There are 4 nested groupings, the coarsest first. Each group lies inside one group of the grouping before and may be the whole of it. The rows also spread widely along 10 directions, which tell nothing about the answers.
Known rows, each followed by its group in each grouping:
[ 1.31 -2.61  2.78  0.82  0.55 -0.23  2.79 -1.90  1.14  0.69 -0.75 -0.79
  0.71  0.05  3.71  1.71 -1.07 -0.85 -0.11  1.55 -0.33  0.07  2.02  1.48
 -0.78  0.34  0.12 -1.59 -0.59 -0.38 -0.51 -0.77]	Q163 Q658 Q962 Mebe
[ 0.81  2.50 -1.10 -0.36  1.55 -1.41 -3.15 -0.27 -0.06  0.68 -1.50  1.52
 -0.27  1.22 -3.47 -0.15  0.19  0.00  0.43 -0.18  2.17 -3.02 -2.46 -1.88
  0.39  1.06 -1.33  0.76 -1.44  1.68  2.06 -2.70]	Q247 Q507 Q670 dizes
[ 1.12 -2.21  2.08 -0.03  0.51  0.34  1.03  0.69 -0.54  2.59  0.68 -0.68
  1.71 -1.11 -2.22 -0.48 -0.72  1.83 -0.08 -2.53  1.90 -3.23  0.09 -1.82
 -0.88 -1.80  0.75  0.73 -2.08  1.58 -1.63 -2.94]	Q247 Q621 Q224 zodo
[ 0.35 -0.47 -1.81 -0.90  3.08  0.81  1.02 -0.09  1.24 -0.26  0.06  0.94
  0.18  0.12  2.08  0.12 -0.11 -0.25  0.17  2.14  1.57  0.18  0.08 -1.12
 -0.38  0.71 -1.07  0.39 -0.24 -1.07 -0.06 -0.46]	Q247 Q621 Q882 vunap
[ 0.42 -0.18 -0.12 -0.54  2.14  0.90  1.11  0.27  0.52  1.45  1.03 -0.52
  0.95  0.19 -1.57 -1.43 -0.42  2.32  0.90 -0.27  2.30 -1.64  0.24 -1.66
 -1.80 -0.43 -0.04  1.70 -0.89  0.31 -0.47 -1.82]	Q247 Q662 Q441 Vip
[-0.63  0.16  1.64 -0.72  1.06 -2.23 -2.45  1.31 -2.07  1.72  0.15  1.29
  1.86 -3.62 -1.20  0.12  0.26  2.54 -0.67 -0.65  1.12 -3.69  0.88 -2.13
 -0.07  1.71  1.06  2.80 -1.73  2.09 -0.47 -2.66]	Q247 Q621 Q224 zutu
[-0.34  1.65 -1.33 -0.97  1.18 -0.24 -0.85 -0.42  0.15 -1.81  1.07  0.83
 -1.03 -0.19  2.13 -0.54 -0.66  0.61 -0.28  3.09 -1.08  1.37  0.56  1.16
  0.06  3.97  0.59 -0.70  1.08 -0.86  1.28 -0.11]	Q247 Q662 Q335 rez
[ 1.63 -2.38  0.27 -0.91  1.82 -0.38 -0.42  0.95 -1.91  0.35  1.28  1.23
  0.74 -2.43  1.59  1.48  0.06 -0.18 -2.47 -1.02  0.98 -2.00  0.17 -1.74
  1.56 -0.31  0.77 -2.00 -1.84 -0.01 -1.46 -2.56]	Q247 Q621 Q882 mufuf
[ 0.49 -1.97  1.35  0.20 -0.03 -0.83 -0.21 -0.21  0.19 -0.12  0.98  0.58
  0.27 -2.63  1.90  1.37 -0.75  0.36 -0.93  0.94 -1.52  0.17  1.90 -0.51
  0.26  1.61  1.24 -0.05 -0.47 -0.23 -0.50 -0.54]	Q247 Q507 Q670 soge
[ 1.79 -0.32 -0.52  0.08 -1.21  0.46 -1.12  1.43 -2.01 -0.85  0.45 -1.21
 -0.71  0.76 -3.00 -1.31  0.07 -1.86  0.69 -4.37 -0.89  2.10 -2.17 -1.07
  0.01 -2.01  1.07 -0.67 -1.60  2.90 -1.37  0.49]	Q163 Q147 Q785 nalip
[ 1.19  0.64 -1.29 -0.41  1.37  1.33  0.52  0.17  0.28 -1.16  0.40 -0.28
 -0.83  1.63 -0.88 -1.56  0.02 -0.01  0.90 -0.04  1.03  0.78 -0.87 -0.80
 -0.26  0.30  0.02 -0.54 -0.70  0.66 -0.34 -0.01]	Q163 Q658 Q743 zin
[ 1.86 -3.43  0.09  0.10 -0.29  1.73  1.70  0.37  0.77 -1.34  0.84  0.42
 -1.58 -0.51  0.28  0.08 -0.96  0.12 -1.55 -0.30 -0.60  1.32  0.32 -1.86
  0.95  0.09  0.94 -2.35 -0.37 -0.18 -2.15  0.71]	Q163 Q658 Q743 mide
[ 1.65 -0.28  0.50 -0.12  0.30 -0.60 -0.75 -0.64 -1.27 -0.23  0.90  0.11
 -0.23 -0.15 -0.15 -0.20 -1.21  0.11 -0.75 -0.69 -0.86  0.18 -0.45  1.10
  0.14  1.42  1.42 -2.33 -0.96  0.66  0.28 -2.18]	Q247 Q662 Q804 pelim
[ 0.65  1.02  0.70 -0.53  1.25 -1.30 -0.51  0.87 -1.00  0.48 -1.87 -0.55
 -0.43  1.17  0.69  0.56  0.42 -1.95 -0.12 -0.64  1.57 -0.47 -2.08 -0.16
 -0.27 -1.31 -2.21 -0.19 -0.55  2.11 -1.42 -0.90]	Q163 Q658 Q743 mide
[ 1.82 -1.03 -0.18 -0.43 -0.04  0.75 -0.41  1.55 -1.86 -0.59  1.93 -0.28
  0.64 -1.80 -1.68 -0.84  0.59  0.06 -0.15 -3.04  0.24 -0.52  0.21 -2.77
  1.07 -1.41  1.72 -0.07 -2.52  1.52 -1.48 -0.55]	Q163 Q658 Q743 mide
[ 1.05 -3.13  1.37  0.47  1.25 -0.33  0.93  0.22 -0.43  0.10  0.59  0.45
  0.80 -2.47  1.45  0.59 -0.65  1.17 -0.85  0.17 -0.47  0.45  2.10 -1.37
 -0.26  1.10  1.27  0.22 -1.07  0.95 -2.33 -0.57]	Q163 Q658 Q962 Mebe
[-1.42 -0.57  0.22 -0.95 -0.03  1.05 -0.18  2.38  1.05  0.45  1.91 -0.89
 -0.78 -1.58 -1.67 -1.21 -0.27  2.23  0.06 -0.33  0.31 -0.79 -0.08 -2.70
 -1.02 -0.42 -0.09  2.60  0.42  0.53 -2.24  0.99]	Q247 Q507 Q670 soge
[ 0.95  1.45 -1.51 -0.79  1.29 -0.84 -1.28 -0.92  0.25 -1.12 -0.86  1.28
 -1.30  1.03  1.98  1.24 -0.16 -2.02 -0.71  1.80  0.41  0.14 -1.54  0.16
  1.28  1.35 -1.27 -2.31  0.14 -1.00  1.73 -0.68]	Q247 Q662 Q804 pelim
[-0.41  1.84 -0.69  0.02  1.04 -1.03 -1.56 -0.13  1.12 -0.08 -1.09  0.27
 -0.53  0.49 -0.60 -0.35 -0.23 -0.36  1.47  1.41  0.14  0.74 -1.05 -0.29
 -1.32  1.62 -1.16  2.20  0.06  1.04  1.00  0.11]	Q247 Q507 Q670 soge
[ 2.21 -1.83  0.91  1.53  1.62  0.23  1.86 -1.88  1.30  0.27 -1.84  0.12
 -0.32  1.92 -1.26 -0.98 -2.03  1.27  1.03  0.85  0.32  1.86  0.34  0.95
 -2.14  2.41  0.32 -0.32 -0.61  1.73 -0.52 -1.54]	Q163 Q658 Q743 zin
[ 0.86  0.23  1.61 -0.55 -0.35 -1.83 -1.20 -0.29 -2.46 -0.23  0.17 -0.28
  0.37 -0.73  1.87  1.00  0.41 -1.62 -0.61 -0.90 -0.87 -0.70  0.66  1.35
  0.94  0.63  1.29 -1.71 -1.19  1.07  0.25 -1.22]	Q163 Q147 Q785 nalip
[-0.56 -0.78  1.13 -0.45 -0.42  0.87  0.52 -0.01  1.12  0.97  1.16 -0.09
  0.18 -1.35 -1.02 -1.02 -0.82  2.64  0.16  0.76  0.22 -2.39  1.62 -1.02
 -0.80  1.31  1.40  1.31 -0.44 -0.37  0.14 -0.73]	Q247 Q621 Q882 vunap
[ 0.38  0.06  2.12 -0.18 -2.45  0.97  0.28 -0.11  0.41 -0.27  0.35 -1.51
 -1.75  1.26 -0.08 -0.20 -0.60 -0.93 -0.54 -0.75 -0.84 -1.18 -0.71  0.33
  0.85 -0.88  0.47 -2.57 -0.21  0.17 -0.15  0.49]	Q163 Q658 Q962 Mebe
[ 1.44 -1.62  1.38  0.51  1.35  0.00  2.19 -1.18 -0.21 -0.22  2.27 -1.78
  1.64 -0.31  2.70 -0.73 -1.55  0.09  1.18  0.56 -1.94  2.79  1.88  3.38
 -2.27  1.44  2.23 -0.85 -0.88  0.43 -0.60 -1.61]	Q247 Q507 Q670 soge
[ 0.64 -0.87  1.61  0.26  0.32 -1.45 -0.98  0.05 -0.61 -0.03 -1.63  0.77
 -1.16 -0.27  1.19  1.34 -0.68 -0.57 -1.72  0.45 -0.23 -0.29 -0.70 -0.25
  0.62  1.24 -0.66 -1.49 -0.06  1.35 -1.35 -0.82]	Q163 Q658 Q962 Mebe
[ 1.26  1.79  0.38 -0.02 -0.83 -0.82 -1.84 -0.35 -1.31 -1.25 -0.87 -0.10
 -1.20  1.00 -0.54 -0.18  0.02 -1.69  0.15 -0.71 -0.74  0.32 -1.29  0.50
  0.96  1.00  0.43 -1.53 -0.98  1.53  0.87 -0.35]	Q163 Q658 Q743 zin
[ 1.52 -1.35  0.42  0.64 -1.43 -0.03  0.06 -1.70  1.33 -0.02 -0.33  0.52
  0.13 -1.66  0.08  1.46 -0.58 -0.57  0.18  0.42 -1.03 -0.38  1.62 -1.50
  0.71  0.58  0.97 -0.07 -1.10 -0.81  2.06  0.04]	Q247 Q662 Q335 rez
[ 0.41 -1.14 -0.86 -1.01  0.52  2.02  0.89  1.17  0.64  0.07  1.94 -0.31
 -0.05 -0.76 -0.59 -0.88 -0.02  0.61 -0.16 -0.72  1.02 -1.26  0.05 -2.42
  0.16 -1.32  0.50  0.07 -0.88 -0.60 -0.82 -0.06]	Q247 Q621 Q882 vunap

New rows. What belongs after each?
[ 1.54 -2.17 -0.12  0.01  1.37  0.24  0.25  0.34  0.19  0.87 -0.52  0.85
 -0.70 -0.13 -1.41  0.29 -1.07  0.83 -1.35 -0.98  1.44 -0.32 -1.21 -2.55
 -0.37 -0.54 -0.65 -0.55 -0.48  0.77 -1.68 -1.56]	Q247 Q662 Q441 Vip
[-0.42  1.80 -0.40 -0.66  2.05 -2.05 -2.25  0.58 -0.21  0.07 -1.42  0.97
 -0.87  0.56  0.80  0.75 -0.13 -0.81 -0.41  1.52  0.74 -0.22 -2.04 -0.07
 -0.32  1.70 -2.07  0.51  0.37  1.25 -0.15 -1.21]	Q247 Q507 Q670 soge
[ 1.35 -1.90  0.50  1.08 -0.54 -0.59 -0.56 -0.05 -0.03  1.00  0.14  0.31
  1.59 -3.37 -2.60  0.25 -0.50  1.26  1.04 -1.85 -0.74  0.07  1.74 -2.92
 -0.90  0.05  1.53  3.07 -2.11  1.63  0.19 -0.46]	Q247 Q662 Q335 rez
[ 1.07 -0.77  2.93  0.07 -2.13  0.20  0.74 -1.99  0.42 -0.48  0.74 -0.25
 -0.95 -0.07  0.97  0.01 -1.27  1.12 -0.89  1.26 -1.45 -1.90  2.08  1.74
  0.96  2.74  2.41 -2.96 -0.51 -0.60  1.18 -1.13]	Q163 Q658 Q743 mide
[ 1.14  1.66  1.02 -1.27 -1.71  0.94 -0.34 -0.96  0.19 -0.77  0.02 -0.48
 -2.27  2.52  0.32  0.56  0.26 -1.73 -1.23  0.13  1.02 -3.83 -1.35  0.13
  2.90 -0.63 -0.20 -4.58 -0.58 -1.18  1.93 -0.98]	Q163 Q658 Q743 zin
[-0.08  1.61  2.48 -0.14  0.14 -1.40  0.00 -0.81 -0.57  1.93 -0.37 -1.66
  0.72  0.99 -0.37 -0.59 -1.06  1.01  0.84  0.15  0.54 -1.94 -0.17  2.59
 -2.12  0.81 -0.05  0.27 -0.26  1.55  0.80 -2.85]	Q247 Q662 Q335 rez
[-0.24  2.11 -1.10 -0.36  0.88 -2.02 -3.59  0.54 -0.16 -0.95 -1.89  1.78
 -2.16  0.74 -0.94  0.39 -0.45 -0.92 -0.99  1.28 -0.19  0.60 -2.82 -0.68
  0.42  2.68 -1.75 -0.05  0.71  1.63  0.35 -0.52]	Q247 Q507 Q670 dizes
[ 0.96  1.47 -0.94  0.37 -1.39 -0.02 -1.64 -1.19  1.05 -1.07  0.29  0.15
 -0.42  0.20 -1.69 -0.43 -0.18 -1.32  1.55  0.09 -1.52  0.44 -0.26 -0.71
  0.43  1.14  0.98  0.38 -1.14  0.04  2.88  0.62]	Q247 Q507 Q670 dizes
[ 2.27 -2.33  1.14  0.41  1.42 -0.56  1.91 -2.47  0.65  0.84 -0.18  0.46
  1.46 -1.01  2.81  2.06 -0.90 -0.44 -0.25  1.35  0.34 -0.91  2.28  0.57
 -0.04  0.79  0.60 -1.57 -1.29 -1.07  1.29 -2.49]	Q247 Q662 Q335 rez
[ 0.83 -1.07  0.46 -1.20  1.39 -0.34  0.21 -0.92 -0.53  0.26  0.99  1.41
  0.61 -1.30  1.99  1.32  0.69  0.66 -1.08  1.02  1.57 -3.78  2.33 -1.32
  2.00  1.37  1.18 -1.52 -1.42 -1.24  1.05 -2.00]	Q163 Q147 Q785 nalip
[-0.44  1.30  1.09 -0.19  0.02 -2.80 -2.46 -0.05  0.07  0.73 -2.07  0.62
  0.12 -1.26  1.51  2.55  0.72 -2.21 -0.48  1.03  0.23 -1.85 -0.58 -1.03
  0.67  0.07 -1.95  1.21 -0.40  0.66  1.09 -0.39]	Q247 Q507 Q670 dizes
[ 0.86 -0.27 -0.73 -0.65  2.96  0.28 -0.03  2.03 -1.62 -0.12  0.77 -0.04
 -0.02  0.21 -1.53 -1.95 -0.23  1.63 -0.07 -1.27  1.62  0.54 -1.25 -1.23
 -1.11  0.43  0.06  0.53 -0.83  2.56 -3.10 -1.52]	Q163 Q658 Q743 mide
[-0.14  2.25 -2.37 -1.13  0.33  1.12 -0.97  0.57  0.42 -1.52  1.80 -0.28
 -0.88  0.21 -0.67 -1.58  0.17 -0.02  1.07  0.42 -0.32  0.92 -0.81 -0.86
  0.04  0.79  0.43  0.23 -0.07 -0.59  1.08  1.11]	Q247 Q662 Q804 pelim
[ 0.63 -0.28  2.76  1.80 -1.64 -2.17  0.81 -1.27  0.34  1.52 -3.38 -2.66
  1.63  0.41  0.82  1.30  0.02 -3.93  3.39 -1.72 -1.46  2.96  0.44  1.66
 -3.07 -2.35 -0.95  3.08 -1.07  2.92  0.16  1.71]	Q163 Q147 Q785 nalip
[ 0.71 -1.03  1.42 -0.04 -1.93  1.16  1.16 -1.25  1.60  0.17  0.41 -0.77
 -0.54  0.11  0.91  0.38 -0.85 -0.80  0.03  0.44 -0.90 -1.07  0.82  0.35
  0.31 -0.34  0.84 -1.48 -0.47 -1.25  1.25  0.11]	Q247 Q621 Q882 vunap
[-0.84  3.20 -0.68 -1.92  0.14  0.51 -0.62  0.89 -0.45 -0.15  1.97 -1.80
  0.28  0.27  0.91 -0.64  1.08 -1.09  1.03 -0.28  0.77 -1.74 -0.80 -0.07
  0.19 -1.77 -0.41  0.16 -0.43 -0.94  1.19  0.31]	Q247 Q662 Q804 pelim
[ 1.18 -0.13 -0.73 -0.18  2.35  0.29  1.26 -0.85  0.24 -0.14  0.52 -0.28
  0.27  1.03  1.38 -0.62 -0.97  0.00  0.52  0.89  0.48  1.75 -0.12  0.88
 -1.54  0.76 -0.06 -0.54 -0.11 -0.02 -0.20 -1.15]	Q247 Q662 Q441 Vip
[-0.44  0.13  0.43  0.26  1.24 -2.01 -0.54 -0.80  0.38 -0.40 -2.46  0.83
 -0.55  0.04  2.10  0.79 -0.29 -0.67  0.57  2.34 -0.55  2.04  0.66  0.81
 -1.15  3.04 -0.86  1.42  0.78  1.08 -0.03  0.81]	Q163 Q147 Q785 nalip
[ 1.89  1.15 -1.25 -0.67  2.52  0.23 -0.09 -0.48 -0.36  0.36  1.10 -0.30
  1.18  1.53 -0.61 -0.61  0.18 -0.91  1.43 -0.78  2.00 -1.47 -1.13 -0.10
 -0.20 -0.87 -0.09 -0.59 -2.09  0.45  1.30 -2.76]	Q247 Q507 Q670 soge
[ 1.66  0.97  0.90  0.07  0.22  0.31  1.20 -2.14  0.70  0.37  0.22 -1.13
  1.97  0.69  1.54  0.61  0.76 -1.88  2.30  0.12  0.79 -2.10  1.65  0.32
  0.35 -1.21  0.67 -0.31 -2.47 -0.71  2.84 -0.76]	Q163 Q658 Q962 Mebe
[ 1.07 -0.96  0.87  1.11 -0.36 -0.44  0.59 -0.17  0.34  0.52 -1.36 -1.26
 -0.47  0.73 -0.99 -0.30 -1.66 -0.82  0.76 -0.97 -1.22  2.96 -1.24  0.92
 -2.38 -0.32 -0.62  0.37  0.15  2.17 -1.12 -0.11]	Q247 Q662 Q335 rez
[ 0.57  1.87  1.95  0.12  0.15 -1.10 -0.04 -1.76  0.60  1.01 -2.14 -0.61
  0.05  1.97 -0.17  0.19 -0.10 -0.44  1.26  0.95  1.36 -2.32 -0.06  1.27
 -0.62  0.91 -0.77 -0.04 -0.82  0.95  1.85 -1.65]	Q163 Q658 Q743 zin
[ 2.77 -1.17  1.79  1.51 -0.82 -0.46  0.02 -1.75  0.26  1.23 -0.67 -0.72
  0.39  1.22 -2.93 -0.15 -1.75 -0.26  1.19 -2.06 -0.53 -0.26 -0.70  0.86
 -1.17 -0.16  1.15 -0.95 -2.17  2.03  0.97 -2.74]	Q247 Q507 Q670 soge
[ 0.74 -0.22  0.35  0.12  1.72 -0.74  1.17 -1.18  0.37  0.28  1.37 -0.83
  2.70 -1.47  2.67  0.46  0.08 -0.66  1.90  1.24 -0.51  0.61  2.50  0.87
 -1.45  0.70  1.01  1.66 -1.44 -0.25  1.07 -0.83]	Q247 Q507 Q670 dizes
[-0.39  1.39 -0.35 -0.82 -1.04 -0.90 -3.37  0.76 -0.87 -1.05  0.49  1.48
 -2.43 -1.13 -1.55 -0.22 -0.61  1.13 -1.95  0.32 -1.10 -0.88 -1.23 -1.16
  1.59  2.77  0.64 -1.22  0.39  0.27  0.44 -0.26]	Q247 Q662 Q804 pelim
[ 0.33 -1.09 -1.95 -1.16  2.71  1.20  0.33  1.02  0.25 -0.69  1.54  1.20
 -0.22 -0.90  0.78 -0.77 -0.24  1.17 -0.81  1.01  1.14 -0.01  0.08 -1.87
  0.07  1.13  0.20 -0.04 -0.28 -0.57 -1.14 -0.67]	Q247 Q621 Q882 vunap
[-0.38  1.34  0.16  0.09 -0.62 -1.20 -2.20 -0.16  0.82 -0.65 -0.84  0.53
 -1.58 -0.02 -0.45  0.19 -0.75 -0.36  0.06  1.41 -1.25  0.77 -0.92  0.01
 -0.29  2.39 -0.33  0.59  0.51  0.79  0.82  0.45]	Q247 Q507 Q670 soge
[-0.83  0.57  2.04 -1.37  0.58 -0.96 -0.58  0.64  0.20  1.80  0.41 -0.33
 -0.04 -0.46  0.90  1.33  0.32  0.41 -1.50  0.74  2.02 -5.08 -0.39 -0.88
  0.63 -0.81 -1.35 -0.44 -0.12 -0.42 -0.16 -2.30]	Q247 Q507 Q670 dizes
[ 1.10 -0.85  0.36  0.81  2.08 -1.62  1.36 -1.02  0.41  0.68 -1.78 -0.69
  1.54 -0.39  3.01  1.65 -0.57 -2.21  1.25  0.99 -0.19  2.73  0.48  1.05
 -2.21 -0.32 -1.39  1.32 -0.38  0.95 -0.23 -0.47]	Q247 Q662 Q335 rez
[-0.15  2.43  1.44 -0.38 -1.56  0.11 -0.75 -0.92  0.89  1.51 -0.14 -1.39
 -0.52  1.60 -3.02 -1.14 -0.68  1.03  1.22 -0.43  0.83 -3.41 -0.85  0.41
 -0.79 -0.11  0.07  0.20 -0.74  0.28  2.35 -1.28]	Q247 Q662 Q804 pelim
[ 0.74  0.10 -1.63 -0.53  2.31  0.66 -0.05  0.71  0.24 -1.33 -0.28  0.62
 -1.28  1.24  0.90 -0.32 -0.05 -0.96 -0.29  0.78  0.87  1.63 -1.62 -1.26
  0.26  0.47 -1.27 -0.94  0.14  0.56 -1.33  0.43]	Q163 Q658 Q962 Mebe
[ 1.40 -0.25 -0.19 -0.10 -0.15  1.82  1.38 -0.15  0.89  0.31  1.10 -1.36
  1.23  0.07 -0.89 -0.38  0.88 -1.03  2.09 -1.69  1.21 -1.61  0.68 -2.52
  0.30 -3.06  0.55  0.75 -2.40 -0.23  0.77  0.51]	Q163 Q658 Q962 Mebe
[ 1.95  1.07 -1.35  0.45  1.30 -1.32 -2.65 -0.51 -0.59 -1.07 -2.56  2.35
 -1.68  1.33 -2.59 -0.32 -0.56 -0.39 -0.22  0.04  0.64  0.69 -2.29 -1.29
  0.69  2.89 -0.69 -0.73 -1.10  2.51  0.62 -1.32]	Q163 Q658 Q743 mide
[-0.19  0.50 -0.91 -0.40  3.99 -0.85  0.23  1.09 -0.33  0.54  0.84 -0.56
  1.71 -0.51  0.57 -1.10 -0.03  0.93  1.54  0.76  1.02  1.31 -0.11  0.00
 -2.77  0.85 -0.66  2.90 -0.41  1.67 -1.52 -1.38]	Q247 Q507 Q670 dizes
[ 0.49  0.29  2.05 -0.38  0.79 -0.49  0.86  0.79 -1.49  0.93  0.15 -2.18
  0.95  0.33  0.75 -0.33  0.36 -0.66  0.64 -1.54  1.01 -0.93 -0.16  0.72
 -1.08 -1.86 -0.24  0.16 -1.15  1.88 -1.69 -1.30]	Q163 Q658 Q743 zin
[-0.25  0.75 -0.05 -1.42  3.75 -1.18 -0.62  2.07 -0.94  2.38 -1.66  0.04
  1.03  0.19  0.53  1.16  1.16 -1.21 -0.40 -0.94  4.37 -3.24 -2.59 -2.21
 -0.74 -3.00 -3.54  1.68 -1.00  1.53 -1.87 -2.26]	Q247 Q621 Q882 mufuf
[ 1.27  1.67  0.94 -0.55 -0.60 -0.35 -1.09 -1.93  0.87  0.47 -0.59  0.32
 -1.49  2.75 -0.76  0.59 -0.82 -0.82 -0.44  0.75  1.10 -3.74 -1.77  1.05
  1.44  0.76 -0.40 -3.39 -0.73 -0.59  3.04 -2.85]	Q247 Q507 Q670 soge
[-0.59  2.21 -1.00 -0.57 -0.13  1.23 -0.08  0.30  0.63 -0.94  1.56 -1.33
 -0.89  1.23 -1.36 -2.93 -0.81  1.13  1.70  0.46 -0.83  2.14 -0.57  0.60
 -2.09  1.23  0.78  1.24  0.66  0.37  0.43  1.06]	Q247 Q662 Q441 Vip
[ 1.93 -0.28 -1.44  0.03  1.02  0.02 -0.24 -2.02 -0.46 -2.07  0.90  1.56
 -0.12  0.19  0.96 -0.59 -0.39  0.03  0.60  1.35 -1.20  1.59  1.67  0.75
  0.79  4.12  2.61 -1.85 -1.06 -0.39  2.15 -0.68]	Q163 Q147 Q785 nalip
[ 0.34 -1.00  0.38 -0.11  1.46 -0.37 -0.87  1.68 -0.80  1.52 -0.49  0.27
  0.37 -1.11 -2.39 -0.36 -0.30  1.01 -0.36 -1.79  1.62 -1.19 -1.33 -2.36
 -1.21 -0.75 -0.57  1.89 -1.25  2.32 -2.10 -1.49]	Q247 Q621 Q882 mufuf
[ 1.20  1.38 -2.00 -0.25  1.36 -0.39 -2.51  0.45 -0.69 -0.42 -0.52  1.23
 -1.30  0.92 -3.44 -1.18 -0.68  0.56 -0.08 -0.99  0.81  0.22 -2.81 -1.54
 -0.01  1.36 -0.37 -0.33 -0.81  1.59  0.45 -1.53]	Q247 Q662 Q804 pelim
[-0.92  0.26  0.81  0.75 -1.53  0.16 -0.81  0.28  2.48  0.51 -2.45  0.04
 -1.58  0.21 -2.80 -0.31 -0.34  0.37  1.31  0.35  0.06 -0.07 -0.49 -2.99
 -0.98  0.18 -1.38  3.29  0.24  1.51 -0.20  2.51]	Q163 Q658 Q962 Mebe
[ 1.56  1.12  1.96 -0.33 -0.25 -0.74  0.22 -0.26 -1.90  0.72  0.31 -2.04
  1.48  0.60  0.42 -0.13  0.61 -1.85  1.09 -2.24  0.66 -1.87 -0.17  1.18
 -0.04 -2.08  0.58 -0.90 -2.41  1.69  0.29 -1.78]	Q163 Q658 Q743 mide
[ 0.82  0.41  1.52  0.01 -2.06 -0.78 -0.46 -1.39 -0.10 -0.71 -0.39 -0.43
 -0.28 -0.13  2.24  1.08 -0.66 -2.69 -0.20  0.38 -1.98  0.37 -0.06  1.83
  1.00  0.59  0.80 -2.34 -0.56 -0.28  1.57 -0.12]	Q247 Q621 Q224 zodo
[-0.37 -0.80  1.88 -0.16 -2.32  0.82  0.10  0.76  0.32  0.41  1.40 -1.46
 -1.59 -0.44 -2.12 -1.43 -1.68  2.23 -0.84 -0.74 -1.41 -0.48 -0.17  0.11
 -0.90  0.69  1.32 -0.60  0.69  0.75 -1.25 -0.20]	Q247 Q662 Q335 rez
